The same things were measured in two ways. Each way mixes the same 5 hidden numbers, adds some noise and spreads widely along 2 directions of its own, which tell nothing about the thing.
(in the rows, 128 means zero)
Some things both ways: the first way, then the second way.
[174 154 157  96 125  94 126 127 136 118 135 151 117  83 124 153 158]
[136  92 108 101  92 145  61 114 136 111  98 103 157 127 114]

[111  88 110 127 126 143 110  33 134 126 149 108 142 157 133 131 106]
[139 112 174 122 151 170 139 129 156 149 102  70 189  75 158]

[149 128 130 116 146 104 107 181 125 143 134 148 117  96 116 122 135]
[176 112 113 136 104 140  77 115 128  76 149  75 171 154 109]

[172 115 140 150 128 119  98 136 133 122 172 146 102  64  57  86 142]
[144 105 161 123 122 145  73 127 163  84 135  74 203 133 123]

[ 97 139 170 113 123 132 105 152 151 114  91 161 131 162 176 152 100]
[164 146  83 105 123 148 127 120 107 130  80  92 120 107 126]

[125 130 201  97 131  95  94 139 173 137  83 151 121 149 123 150  94]
[172 122  85 106  83  74 111 120  99  82  38 120 112 145 150]

[155 133  88 117 141 113 106 183 102 141 148 141 109  80 109 135 154]
[154 124 137 124 131 150  62 111 145  78 169  53 199 135  95]

[131 111 121 133 146 146  68 192 132 134 154 161 128 123 126  95  92]
[176 159 128 146 124 123 119 156 133  61 115  82 173 161 129]

[105 137 155 129 131 110 138 150 120 125 111 150 119 117 136 141 135]
[185  82 100 147  92 161  94  91 113 130 153  79 161 125 127]

[ 72 134 135 120 123 142  66 157 145 131  64 140 118 184 127 166 116]
[182 134  80 118 103  85 130 115 110 113  38  85 132 103 164]

[159 149 205 126  99 119  73  99 178 100 111 158  92 108  47 132 149]
[147  94  82 111  99 157  52  95 152 161  96  70 184  81 136]

[124 130  60 140 144 139 117 160  74 118 174 138 131  96 148 133 168]
[139 107 177 115 110 100 127 156 149  64  51 127 159 151 161]

[120 114 115 139 145 149 124 129 108 110 183 155 161 129 189 104 105]
[134 147 172 124 147 169 155 168 144  95  94 115 156 131 136]

Other things, the second way, with their names:
Z321: [177 138 102 120 111 140 132 122  99 103 106 103 126 135 124]
Z536: [153 139 112 136 138 173 127 130 144 162  83  72 173  82 145]
Z298: [131  94 102  88 120 155  64  95 146 152  92  76 174  73 125]
Z921: [155  95 131 149 108 185  92 125 162 142 127  90 194 121 134]
Z75: [127 102 223 107 143 144 114 137 147  54 151  85 183 142 113]
Z278: [171 138  82 134 115 166 115 122 118 144  96  84 148 106 137]
Z784: [161 114 155 144 121 132 129 139 156 114  98  84 194 123 162]
Z124: [148 138 136 110 131 162 108 137 117  70 143  98 146 149  94]
Z436: [133 109 173 113 145 153 140 132 155 141  73  97 175  85 162]
Z490: [120 131 172 108 147 199 129 153 144 110 124 111 159 126 117]
Z238: [128 113  99  85 109 156  56 110 134 112 113  94 150 120  95]
Z446: [152 148 134 115 147 162 149 135 127 131  85  83 154  93 146]
Z692: [150  66 134  99  94 134  59  98 140  97 126  92 169 136 119]
Z495: [129 153 144 117 148 201  97 149 146  86 160  85 178 147  87]
Z417: [185  87  99 100  78  81 112  80  74  85  98 102 102 133 127]
Z379: [168  57 121 124  81 127  79  89 123 126 111  90 162 118 141]
Z331: [143 133 194 132 152 147 146 156 150  86 115  85 185 125 141]
Z96: [148 118 190 120 144 131 145 136 145  98  97  86 175 119 154]
Z32: [186  93  87 145  88 121  80  98 119 118 116  67 175 126 140]
Z30: [122 106 168 123 121 192 126 154 143 120 118 128 165 142 129]
Z618: [150 114  79 124 106 163  49 113 163 146 104  67 196 104 125]
Z851: [171  97 108 108  97 127  66  91 104  74 166  78 149 149  89]
Z528: [150  94 124 156 107 176  89 138 178 151  93  91 210 118 164]
Z976: [196 123  69 145  89 101  69 107 121  89 112  69 173 151 134]
Z773: [141 103 165 118 132 143 129 117 152 145  77  80 183  86 162]
Z820: [161  99 110  87 106 122  97  84  89  98 124  86 121 120 104]
Z699: [165 102 133  99 103  96 106  97  97  68 111  92 134 136 125]
Z848: [146 133 128 113 107 119  92 147 131  50  94 118 149 173 112]
Z405: [146 146 110 110 119 159  91 139 131  90 115 103 153 144 100]
Z544: [129 129 144  83 134 146  76 118 132  58 140  82 159 136  76]
Z27: [162 113 161 153 110 127  85 147 163  66 132  84 205 166 135]
Z743: [163 102 144 125 122 132 124 108 144 143  84  76 186  89 168]
Z706: [112  82 175  76 116 135 100 122 147 115  73 121 152 101 142]
Z235: [143 148 190 104 147 108 174 155 132  75  49 109 148 118 163]
Z353: [187 127 101 131  90  89 102 125 102  60  85 102 143 165 138]
Z703: [168 145 139 153 122 112 141 154 140  87  72 102 168 146 170]
Z186: [164 144  84 138 124 177  64 118 156 117 139  61 194 129 104]
Z929: [152 120 195 122 152 129 136 135 152  98 109  67 195 105 154]
Z611: [120 107 160 124 138 210  89 134 168 131 149  95 192 126 102]
Z240: [149 113 194 131 147 155 159 141 139 113 113  88 173 112 156]
Z717: [156  90 202 115 122 115 141 132 130  68 116 108 159 148 145]

Some of these things the first way, each followed by its name:
[123  98 129 151 122 149  80 107 137 123 156 135 123 128  88  99 116]
Z784
[114  88  67 128 145 149 115 107  97 138 170 116 147 134 163 120 107]
Z331
[ 98 142 182 125 133  88 158 170 124 140  88 151 110 117 136 153 141]
Z820
[177 129 106 118 137 121 141  99 100 109 206 147 147  75 173 131 159]
Z611
[180 155 169  83 131  81 123 130 147 121 129 150 117  93 138 161 136]
Z238
[174 134 167 122 144 104 107 181 136 130 153 173 123  84 119  99 114]
Z848
[ 61 146 140 116 137  95 159 179 102 152  57 142 117 133 158 189 147]
Z417
[121 135 148 129 116 105 130 118 123 130 112 137 101 101  97 155 164]
Z379
[119 127 122  99 125 105  96 130 137 140  96 125 110 126 102 165 130]
Z32
[ 97 101  89 163 133 156 113 131  96 124 153 132 130 121 127 103 129]
Z96
[ 83  98  92 172 135 162 128 126  90 120 161 134 143 136 145 106 127]
Z240
[157 147 164 100 109  98 103  76 152 115 113 132 108 110  94 165 150]
Z298
[133 139 111  99 134 115  61 187 141 143 100 147 101 119 102 149 128]
Z976
[ 95 102  89 151 144 129 162 138  77 142 156 128 132 104 147 119 139]
Z717
[160 134 139 111 128  80 139 120 112 132 133 132 112  71 105 158 163]
Z692
[135 132 170 140 144 118 136 189 120 123 155 181 136  97 159  95 116]
Z124
[ 92 140 194 159 135 132 111 196 135 112 110 187 133 133 143 103 108]
Z321
[167 128 119 110 147 122 119 156 116 118 195 159 148  84 177 114 122]
Z495
[ 94  84  86 118 140 138 119  86 111 146 136 108 161 174 177 140  87]
Z235
[135  92  68 146 153 117 161 138  65 147 181 123 133  66 136 119 155]
Z75
